The first 5 rows are patterns. Each new row is the sum of 2 different patterns, raised or lowered, with some noise. Before adding, each is slid sideways (what falls off one end comes back at the other) and multiplied by a number that may be negative. Names go in the order of the patterns.
Some rows, each with the names of its patterns after it:
[ 1.79 -2.21  2.78  0.98  2.16 -2.37  1.92 -2.59 -1.76  1.53 -0.70 -0.75
  1.25  0.47  1.64 -2.83 -1.75 -1.89  0.84  0.70 -1.87 -1.48  0.22 -0.79
 -2.91 -2.12 -1.68  2.08 -1.82 -2.68 -0.75 -2.95 -2.42 -2.45 -1.71 -1.50
  1.82 -2.30  1.42 -0.49  2.80] => mirir
[ 1.57 -0.88  0.92  2.04 -0.83  1.24 -2.14  1.62 -2.35  2.74  2.47  2.14
  0.40  1.90 -0.97  0.77  0.50  0.29  0.38  2.08  1.79 -1.14 -1.11 -1.68
  2.74  0.68 -0.24  1.07 -0.09  0.77  0.49  2.60  0.77 -2.57  0.75 -0.01
  0.51 -2.15 -0.89 -1.91  1.25] => Revot
[-1.70  1.10  1.38  1.89  2.89 -0.20 -1.00 -1.09 -1.66  0.77 -0.41 -1.44
  2.76 -0.48 -0.27  0.40 -2.05  2.88 -2.13  1.55  2.65 -1.40 -0.98  0.34
  2.39 -2.74  1.71 -0.72 -1.56 -0.13 -2.77  0.31  0.03  2.50  1.36 -0.59
  1.53  1.57  1.82 -1.41  1.65] => Tuzum
[-0.58 -0.56  2.01  2.81  0.43  1.44 -2.05 -1.31  2.13 -2.59  2.63 -2.52
  2.84 -2.82  2.33 -2.54  1.52  1.56 -1.16  1.43 -0.88 -0.61  1.88  2.97
 -2.32  1.55 -0.27  2.58  0.17  0.82 -0.57  2.36 -1.92 -2.60  1.18 -1.65
 -2.95 -0.46 -2.21  1.72  0.58] => mase
[ 2.49  0.71  2.70 -1.95  2.35  1.10 -1.10  2.73 -2.35  2.73  0.92  2.98
  0.01  2.17  2.92  1.00  2.71 -1.46 -1.95 -1.77 -0.92 -2.70 -1.48  2.56
  2.41  0.04  1.75 -0.53 -2.68 -0.82 -1.99 -0.02 -0.44 -0.19  2.08  2.96
 -0.13  2.95  0.51  1.40  1.22] => gufo

New rows, each followed by the names of its patterns:
[ 0.51  1.58  0.87  1.87 -2.26 -0.37  0.84 -2.60  1.90  2.50  1.77  0.33
  0.99 -1.10 -0.79 -0.94 -2.71 -0.35 -1.70 -0.21 -0.30 -2.52 -2.79 -1.66
 -1.67  1.84 -2.91 -1.63  0.91 -2.48  0.19 -3.34 -1.65 -1.23 -1.04 -3.23
 -2.67 -2.36 -3.45 -0.18  0.53] => mirir gufo
[ 0.76  0.90  0.64  2.48  4.21  4.14  1.88  5.93  3.18  3.85  1.30  4.78
  3.76  4.39  1.39  5.11  3.90  1.51  4.81 -1.81  5.34  1.39  4.61 -0.21
  2.32  5.47  0.66  3.40 -1.16  1.05 -1.38  2.24 -0.07 -0.98  4.14  4.25
  0.71  2.79  0.00  0.62  1.76] => mirir gufo
[-1.23 -4.91 -4.83 -3.70 -3.35  0.88 -0.23  0.75  0.61  0.51  0.56 -5.29
 -2.90 -3.04 -1.58  0.46  2.23 -0.58  1.51 -2.16 -0.62 -1.07 -3.39 -4.19
 -0.11 -3.31 -2.73 -3.46 -3.72 -2.28 -1.81 -4.38  0.93 -3.88 -2.16 -0.18
 -2.59  1.13 -5.80 -2.02 -4.41] => Revot gufo
[-1.93  0.46 -0.15 -2.38 -1.60 -0.53  1.91  0.32 -0.32 -1.69 -0.64  0.20
 -1.77 -0.17 -1.58 -0.20 -1.22  2.15 -1.34  0.43  1.24 -2.11  0.63 -1.14
 -1.01  0.77  2.28 -1.22 -0.25 -1.67  0.05  0.85  0.14 -1.20  1.37 -2.08
 -2.12  0.26 -0.41 -2.37 -2.56] => Revot mase
[ 0.20 -1.90 -4.14 -0.20 -3.38  0.35 -2.83 -1.56 -1.44 -1.02 -2.68  0.39
  2.09 -1.73 -1.38  1.33 -0.91  0.72 -3.84 -2.31 -1.87 -0.21 -2.01 -4.01
 -1.18 -1.41 -0.22  0.28 -4.12  1.60 -4.50  2.10 -2.24  1.98 -2.84  1.68
 -3.04 -2.12 -0.16 -2.31 -0.48] => Revot mase
[ 0.46  7.26  3.25  4.21  5.70  2.10  5.13  4.24  1.69  2.42  0.36  5.58
 -0.19  2.97 -0.09  5.62  2.61  4.31  3.04  1.26  1.02  1.54  5.21  2.79
  5.30  4.73  4.04  3.79  5.26  0.14  5.20  2.29  1.28  6.02 -0.76  3.48
  1.42 -0.82  5.76  4.62  2.61] => Tuzum mase
[-1.13  0.71 -0.19  1.25 -0.80  0.09  1.61  1.13  0.82  1.64 -0.12  1.64
 -0.89 -0.01  2.36  0.04  0.09 -1.12 -2.06  1.28 -1.80 -0.88 -1.57  2.18
 -0.57  0.43 -0.07 -2.28  1.59  0.36 -1.34 -0.10 -1.58  1.58  0.89  2.20
 -0.56 -2.31  1.13  0.38 -0.32] => mirir Revot
[ 1.50  3.20  1.67  3.63  0.36  4.38  5.62  1.84  4.92  5.28  1.94  3.74
  3.39 -0.36  5.57 -1.81  3.84 -2.06 -2.04  5.03 -0.23  0.44 -2.28  6.12
 -1.47  4.83  4.73  0.35  4.56  2.29  0.47 -0.64 -0.94  4.94  2.25  2.41
 -0.56  2.06  2.33  4.48  0.75] => mirir Tuzum
[ 1.02 -2.16  0.49 -1.10 -1.24 -2.88 -5.22 -2.35 -4.52 -2.45 -2.89 -1.68
 -4.30  0.21 -3.25 -5.25 -5.07 -5.75  0.21 -2.01 -2.57 -0.67 -4.68 -3.11
 -2.12 -5.61 -2.30  0.00 -3.79  1.41 -4.87  2.54 -1.74 -5.85  1.93  0.09
 -0.36 -5.72  2.46 -5.31 -2.34] => mirir Tuzum
[-3.82 -1.77 -3.74  1.99  2.14 -0.21  1.73 -0.84  0.23 -0.31 -0.41 -2.66
 -2.93 -2.82 -1.34 -1.58 -3.62 -3.59 -3.01 -2.11  2.22 -3.53 -1.04  1.86
 -3.90  2.30 -4.93 -0.29 -5.33  1.52 -0.73 -1.50 -1.26 -1.55 -0.45  1.48
  1.17  0.21  1.91  2.24 -1.41] => Revot gufo
[ 0.31 -0.19 -0.09  0.62 -1.59 -0.99 -1.77 -0.82 -1.93  0.09 -3.32 -1.71
 -0.92 -0.96 -2.69 -1.07 -1.19  1.38 -1.60 -2.77  0.56 -1.24  0.84 -1.18
 -0.34 -1.62 -0.19 -1.51 -3.75 -0.35 -3.51  0.08 -1.33 -0.83  0.71 -0.90
 -0.65 -3.70 -1.25 -1.94 -0.76] => mirir gufo
[ 1.79 -4.27 -1.17 -3.98 -2.05 -3.09  0.34 -0.43 -1.53 -1.34 -1.26  0.35
  0.52 -4.28 -2.30 -1.49 -1.79 -0.14 -1.88  0.91 -2.40 -2.19 -4.33 -1.75
  1.06 -2.89 -1.66  3.14 -1.75 -0.24 -2.52 -3.89  1.34 -3.11 -1.83 -1.28
 -3.20 -3.57  0.18  1.55 -5.75] => Tuzum mase
[-1.59 -0.58 -1.13  0.49  2.23  1.03  1.64  3.15  0.48  1.87 -0.63 -1.07
 -0.85  0.66 -2.47 -1.74 -0.74 -1.33  0.33  0.65 -2.41  2.91 -2.50  1.23
 -0.75  0.58  0.18  0.51 -1.16 -2.11  0.99 -1.73 -0.65  0.18 -2.31 -0.78
  2.75  0.28  0.94  0.13  0.84] => mase gufo
[ 1.23 -1.82 -0.65  0.42 -4.26  2.13 -0.61  2.12  0.14  3.96  0.15 -0.18
  1.70  1.55  1.97  0.28  3.07 -3.09 -0.36 -0.57  4.16  3.23 -0.81 -0.31
 -1.60 -1.22  0.88  1.82 -1.09 -0.06 -0.10 -0.56  0.68 -4.41  1.58 -4.40
  2.36  3.82 -2.60 -0.45  1.96] => Revot Tuzum
[-2.49  2.96  2.06  0.24 -0.62  0.84  1.36 -0.19 -1.02  0.21 -1.28  0.48
  0.25 -1.59 -1.37  0.46  1.13  2.20  0.06  3.53  1.88 -0.41  3.07  3.31
  2.63 -3.24  2.53 -1.34 -0.27 -0.08 -0.65 -1.51  2.42  2.17  1.16 -0.67
  0.89 -1.50  2.12 -0.65  0.56] => mirir Revot
[ 2.81  1.42  2.93  2.41 -0.33  4.80 -2.27  1.07  2.49  1.98 -1.36  2.27
  1.52  2.94  3.46 -0.66 -0.96  1.01  2.25 -0.83  0.87  1.39  1.81  2.58
  0.28  2.61 -3.04  2.53 -2.75  2.71 -1.46  1.93  3.82  2.43  1.95  2.59
  0.90  3.38  4.10  1.02  2.68] => mase gufo
[ 1.67  1.93  2.02  2.65 -0.51 -3.24 -3.21 -0.76 -3.63 -3.27  2.64  0.98
  1.19  0.21  0.72 -4.98 -3.03 -3.88 -0.74 -2.13  0.02  0.98  2.17 -0.76
  2.15 -1.38 -0.42  1.58  2.78  1.50  0.25 -2.71  1.91 -0.15 -1.30  1.69
 -3.11  0.33 -0.11  4.24 -0.94] => Revot gufo
[-2.20 -3.21  3.07  0.09  1.27 -0.87  1.11 -3.80  3.63  0.42  0.98  0.58
  0.19 -0.18 -1.03 -3.03  3.05  1.96 -1.90  0.65  4.76 -0.36  4.25 -2.09
 -1.15 -0.44 -1.35 -1.11 -1.24  1.10  0.65  1.99  2.30 -0.27  0.80 -1.57
  3.33 -2.58  5.23 -4.23  5.03] => Tuzum mase
[-0.80  1.38 -1.71 -1.32 -3.78 -3.58 -0.68  1.53 -1.62 -0.11 -4.24  2.01
 -3.74 -0.89 -4.58  0.03  0.19 -3.63 -2.23 -2.36 -2.69 -2.43 -4.60 -4.90
  0.00  0.02 -2.47 -1.31 -1.23  1.59  1.91 -4.72  3.88  2.74  0.56 -1.34
  3.93 -2.61 -0.46 -0.48 -1.65] => mirir mase
[ 2.13  0.17  4.22 -2.20  1.41  1.92 -0.12  0.87  0.34  1.99  2.44  1.26
  1.14 -0.27  2.91  2.95  1.48 -0.60  2.73 -0.21  0.27  1.00  1.59  4.73
  0.06 -1.11  0.16 -1.68  0.38 -0.55 -0.73  2.36  2.28 -0.23  2.55 -0.35
  5.20  1.07  1.06  4.96  1.13] => mirir Tuzum
[-1.66 -3.61 -2.57 -4.16 -3.91 -0.65 -4.17 -1.36  0.42 -2.71 -0.05 -2.12
 -3.16 -2.05 -2.79 -2.09 -3.11 -2.77 -3.33 -4.63 -4.32 -4.55 -1.87  0.21
 -4.84 -2.17 -4.52 -2.51 -5.73 -1.90 -4.92 -1.38 -1.91 -4.83 -0.37 -3.51
  0.38 -0.44 -4.97 -2.25  0.10] => mirir mase
[ 2.10  1.99  0.09  3.06  1.55  2.35 -0.36  1.07  3.57  0.76 -4.10  1.90
  1.29  2.81  3.89  2.36  2.35  3.94  4.39 -0.85  4.00 -2.63 -0.13 -0.41
 -3.47  5.01 -4.35  2.07 -4.10  4.93 -3.53  4.31  3.60 -1.97  2.53  0.51
 -1.21  1.78  1.50  1.31  3.58] => mirir mase
[ 1.00  0.14  1.40  1.48 -0.10 -0.52  2.68 -2.26 -0.42 -2.71  3.03  0.82
  0.58 -0.77 -1.82  3.10  3.10  1.47  1.89  4.88  3.36  0.40 -2.72  2.35
  1.83  1.57  4.79  3.23  4.02  2.06  2.12 -0.90  1.33 -2.49  1.12 -3.64
 -1.25  1.68 -2.58 -1.81 -1.72] => mirir gufo
[-1.49  0.15 -0.06  4.32  0.77  4.08  1.53  2.19  2.56 -2.36  0.09  1.50
  2.35  2.85  2.90  3.29  4.19  3.07  0.80  2.93 -1.18  0.40  2.76  1.04
  3.40  0.46 -0.07 -1.01 -0.13  0.29  2.55 -1.15  2.99  1.95 -0.41  3.49
 -1.81  3.21 -2.06  2.73  2.09] => Tuzum gufo
[-0.18 -1.30 -2.53 -2.55 -1.81 -1.23  0.00 -3.52 -1.22 -3.35 -0.79 -0.04
 -1.68 -1.96 -0.64 -1.45 -2.49  0.19 -3.36 -4.32 -1.37 -3.47 -1.96 -0.89
 -2.72 -0.66 -1.50  1.29 -3.21 -2.34 -4.12 -2.65 -1.69 -2.49 -0.69 -3.32
 -0.40 -3.45 -1.57 -4.19 -0.13] => Revot mase
[-2.91  1.65  1.29 -0.06  0.60  0.12 -0.85  0.09 -3.61  3.33  4.71  1.27
  4.48  3.14  2.10  4.70 -3.02  1.29  2.08  1.45  1.60 -4.01  3.02 -1.52
  0.66  3.93  0.30  3.43 -3.43  6.40 -2.91  4.61  0.76  3.80  2.64 -0.32
  2.31 -2.41  0.81  2.50 -1.95] => Tuzum mase
[-0.22 -0.84 -0.68 -1.16  2.22 -1.33  0.13 -0.01  1.23  3.42 -1.45  2.50
 -2.43 -2.55  2.59 -1.01  1.74 -3.18  3.98 -2.98  2.30 -0.52  1.24  3.00
 -0.80  1.24 -2.21 -1.35  1.83  1.19 -2.56 -0.07  0.88  0.74  1.45  0.01
 -1.25  0.50 -3.18 -1.58  1.65] => Tuzum mase
[-2.43  0.44 -5.05 -3.98 -2.11 -2.54 -3.69 -1.83 -0.66 -2.70 -0.11 -2.26
 -3.59 -3.84 -2.52 -0.11  0.81 -2.29 -0.34 -1.52 -1.49  0.01 -3.80 -1.05
 -2.91 -1.99  2.27 -3.77  0.42 -2.74 -1.54  0.61  0.96 -2.20 -4.16  1.49
 -3.07 -2.10  0.60 -1.90  2.41] => Revot Tuzum
[ 6.02  3.52  4.02  2.36  4.71 -1.28  1.00  1.67  0.53 -3.05 -0.14  1.23
  1.07  1.36 -0.53  2.80  1.96  6.04  3.30  1.78  0.22  0.97  2.58 -1.16
  2.73  1.41  5.28  0.51  3.07 -1.22  4.30  4.00  0.48  3.49  2.92  2.72
  4.53  2.63  0.88  4.95  1.81] => mirir mase
[ 0.51 -3.57 -3.20 -3.25 -3.48 -2.64 -3.07 -0.65 -2.22 -1.29  0.32  0.29
 -0.06 -1.20  0.23 -3.94 -2.26 -0.85 -1.42  0.41 -0.52 -1.92 -1.26 -2.81
 -0.95 -1.73 -3.55 -1.47 -1.94 -3.26 -1.74 -3.76 -0.58 -4.38 -1.02 -1.37
 -1.60 -3.52 -2.07  0.38 -4.77] => Tuzum gufo
[ 2.47  0.82  0.75 -0.46 -0.08  1.52 -0.99 -0.53 -0.29 -1.99 -1.85  0.22
 -1.08  1.19  2.12 -1.44  1.29 -0.96  3.72  3.39  0.17  4.60  1.70  3.36
  0.25  1.15 -0.47  0.17  2.24  2.04 -1.07  3.62  0.78  0.94 -0.18  0.47
 -0.34  0.52  3.57 -1.20  0.56] => mirir Tuzum
[ 0.76  3.77 -1.18  1.64  4.03  1.42  5.68 -0.25  2.72 -0.98  1.72  0.58
  2.33  1.41  3.14  2.21  0.73  1.48  1.12  5.92 -1.61  3.70  3.56  2.11
  0.85  2.35  3.25  0.91  1.82 -0.65  1.18  0.42 -2.52  1.41  0.18  4.67
  3.07  0.77  2.40  4.14  4.76] => Tuzum mase
[ 0.93  2.15  0.75  3.55 -0.24  3.18  0.49 -1.01  2.72 -1.50  1.12  1.65
  1.68  1.83  1.05  3.80 -0.31  0.91 -1.59 -1.03 -1.62  0.53 -1.50 -0.67
  2.07  1.78 -0.58  0.67  1.01 -0.51  0.98 -2.27  0.23  0.45 -0.14  1.88
  2.02  0.24  0.94  0.47  2.91] => Revot gufo
[-3.17 -1.22 -0.58 -2.02  1.07  0.95 -0.92 -2.24 -2.34 -0.02 -0.35 -0.69
  0.11 -0.07 -0.78 -1.66 -1.98  0.15  0.43 -0.51  0.72  0.91  0.66  1.56
 -0.02 -5.79  0.69 -3.56 -1.17 -6.34 -4.53 -1.36 -3.92 -1.90 -4.70  1.00
 -2.37 -0.05  0.58 -5.15 -0.24] => mirir Revot
[-3.17 -3.67 -1.43 -0.78 -3.40 -1.49 -4.84 -0.89 -2.90 -2.25 -4.84 -1.90
 -5.61 -4.28 -1.36 -4.85 -4.84 -2.38 -5.22 -1.15 -4.02 -2.63 -4.94 -0.10
  0.22 -1.64 -1.96 -3.66 -4.59 -1.06 -4.74 -1.07 -4.80  0.04 -4.17 -2.13
 -5.70 -2.93 -0.41 -3.48 -2.38] => Revot mase
[ 2.34  4.69  2.00  2.38  0.07  4.42  1.18  3.10 -1.25 -0.71  3.44 -0.93
 -0.59  0.68  1.96  1.79  1.93  4.22 -1.43  0.21  0.31  0.43 -0.23  1.21
  2.55  2.16  2.42  0.61 -0.34  1.28  3.14  2.20  3.11  1.23  2.13  2.64
 -0.56  2.56  2.46  1.64  1.40] => mirir Revot
[ 3.35  2.42  2.71  4.79  2.91  2.89 -1.33  1.37 -0.72  0.95 -2.18  0.30
  3.40  4.07  0.35  4.33  2.70 -1.36  2.12  1.79  1.98  2.56  0.51  3.12
  4.56  1.86  3.05  0.51  2.68  1.85  5.14  3.03  2.65  1.62  2.18  4.18
 -0.93  5.73 -1.78  5.55  1.59] => mase gufo
[ 0.15  0.56  0.71  1.73  1.04  2.50  0.00  4.18  3.14  3.86  3.02  4.39
  3.46  1.11  1.09  1.49 -0.01  1.64  5.69  2.91  3.52  2.55  2.34  2.62
  0.67  0.99  2.61 -1.69  2.11  0.96  1.26 -1.05  1.03 -1.11  4.25  0.94
  0.49  3.51  0.92  3.45  0.54] => Revot gufo
[-2.23  1.50 -2.63  1.46  1.09  1.67  0.55  4.41  1.28  1.08 -0.49  2.81
 -1.94  3.13  2.28  4.74  2.47  3.92 -0.46  1.28  2.57  2.22  1.30  3.37
  4.51  1.19  0.95 -1.88  4.65  3.32  1.21  3.76  2.35  3.20  2.42  4.32
  0.54  0.02  0.79  1.27 -0.31] => mirir Revot
[-1.68 -0.39 -1.71 -4.58 -1.37 -3.11 -1.90 -1.10  0.09 -0.09 -3.95 -2.79
 -2.98 -1.68 -1.53 -1.90 -1.53  0.42 -3.61 -4.06 -2.82 -3.36  0.88 -3.28
 -3.72 -3.42 -4.19 -1.43 -3.83 -2.58 -2.69  2.14 -2.53  1.66 -2.28  0.38
  1.23 -3.63  0.06  0.43  0.13] => mirir Revot
[ 0.41  1.98 -1.43  2.07 -4.07 -0.73 -0.66  1.77  2.50 -1.98 -2.52 -1.44
 -2.64 -1.86 -2.29 -2.99  3.53 -2.19 -2.63 -0.69 -4.45  0.47 -4.17 -0.26
  0.97 -0.65 -3.01  0.77  1.46 -1.08  2.26 -2.81  0.04  0.01 -1.48 -1.88
  0.90 -0.02 -0.57  0.01  0.29] => mirir Tuzum
[-5.70 -1.18  0.78 -3.17 -1.66 -2.16 -2.57 -4.66 -6.10 -6.53 -0.51 -6.62
 -5.05 -4.30 -5.90 -6.76 -5.14 -6.24 -1.68 -3.01 -5.33 -0.17 -5.41  2.25
 -3.39 -5.08 -2.75 -1.61 -2.49 -7.09 -1.67 -7.15 -2.46  0.81 -1.32 -2.18
  1.20 -0.47 -3.33 -7.01 -3.85] => mirir gufo
[-3.45 -1.30 -2.42  2.00 -0.35 -4.27  0.34  0.59 -0.17 -2.41 -0.03 -4.56
 -4.01 -1.37 -1.74 -1.31  0.67  0.24 -0.08 -3.67 -2.04 -4.62 -0.02 -0.46
 -3.22 -1.37 -2.75 -0.72 -4.95 -4.79 -1.99  1.29 -3.18 -5.16 -0.31 -5.05
 -3.22 -2.64 -2.82 -1.05  0.36] => mirir Tuzum
[-3.74  2.07 -2.10 -0.43 -3.66 -0.72 -2.87 -1.31  0.13 -2.74  1.66  2.57
  0.67  1.41  0.56  2.07 -3.51 -0.13  1.40 -0.13  0.42  3.09 -0.04  1.73
  0.24  0.40  0.20 -0.32 -1.28 -0.78 -2.94 -1.53  0.55 -0.68 -2.18 -0.01
 -2.14  1.87 -1.49  0.64  1.11] => Revot gufo
[ 0.48  1.00 -1.06  2.59  0.08  2.01 -0.90  3.45  3.39  2.10  1.51 -1.40
  0.13  0.08 -0.57 -1.14  1.06  3.30  2.92 -1.27  2.72  1.63 -1.21  1.51
  0.36  1.80  0.98  1.15  0.38  3.73 -0.98  2.56 -1.34 -0.09  2.52  0.05
  0.08  0.59  0.41  0.56  2.65] => mirir gufo
[-1.07 -1.96 -1.00 -0.36 -2.42  0.28 -2.52 -0.73 -2.75  1.43 -3.15 -2.28
 -0.58 -2.44 -0.29 -1.17 -0.51 -0.89 -2.13 -1.99 -0.87 -1.50 -5.76 -4.26
 -5.35 -2.01 -4.29 -4.19 -0.84  0.80 -0.55 -0.86 -1.89 -6.08 -4.05 -2.59
 -4.26 -0.94 -4.46  1.10 -2.10] => mase gufo
[ 0.82 -3.34 -0.77 -2.42  1.61 -5.24 -2.03 -3.48 -2.78 -2.77 -2.70 -1.81
 -1.87 -0.04 -0.94 -3.44 -1.82  0.36  0.49 -1.24 -2.36 -3.20 -0.70 -1.36
 -0.23 -0.05 -1.97 -4.03 -2.81 -0.90 -1.46 -1.81 -2.85  1.78 -1.24 -0.22
 -2.04 -4.05  1.04 -3.56 -1.91] => Revot Tuzum
[-3.10  0.92  0.37 -0.91 -0.62 -3.12  1.04  1.34 -2.32 -1.39  1.28  1.62
 -1.36 -2.39 -0.22  0.16 -0.86 -0.48  0.79  0.73  1.37  0.59 -3.35  1.38
 -1.86 -0.13 -4.73 -2.09 -0.60 -3.27 -1.57 -2.24  2.12 -3.21  0.26 -0.42
 -3.72 -0.47 -0.97 -3.32 -0.32] => mirir Tuzum
[ 2.79  0.46  0.24  2.20 -1.85  0.92 -2.07 -2.57 -2.46 -0.16 -1.54 -3.73
 -0.95 -1.67  1.08  0.26 -2.14 -2.32 -2.23 -2.15 -1.13  0.71 -0.97 -2.81
  0.94 -1.63  0.79 -3.32 -1.66 -2.73  1.30  0.33 -0.74 -2.00  1.86 -1.71
 -1.14 -1.97 -1.46 -2.19  1.62] => Revot gufo
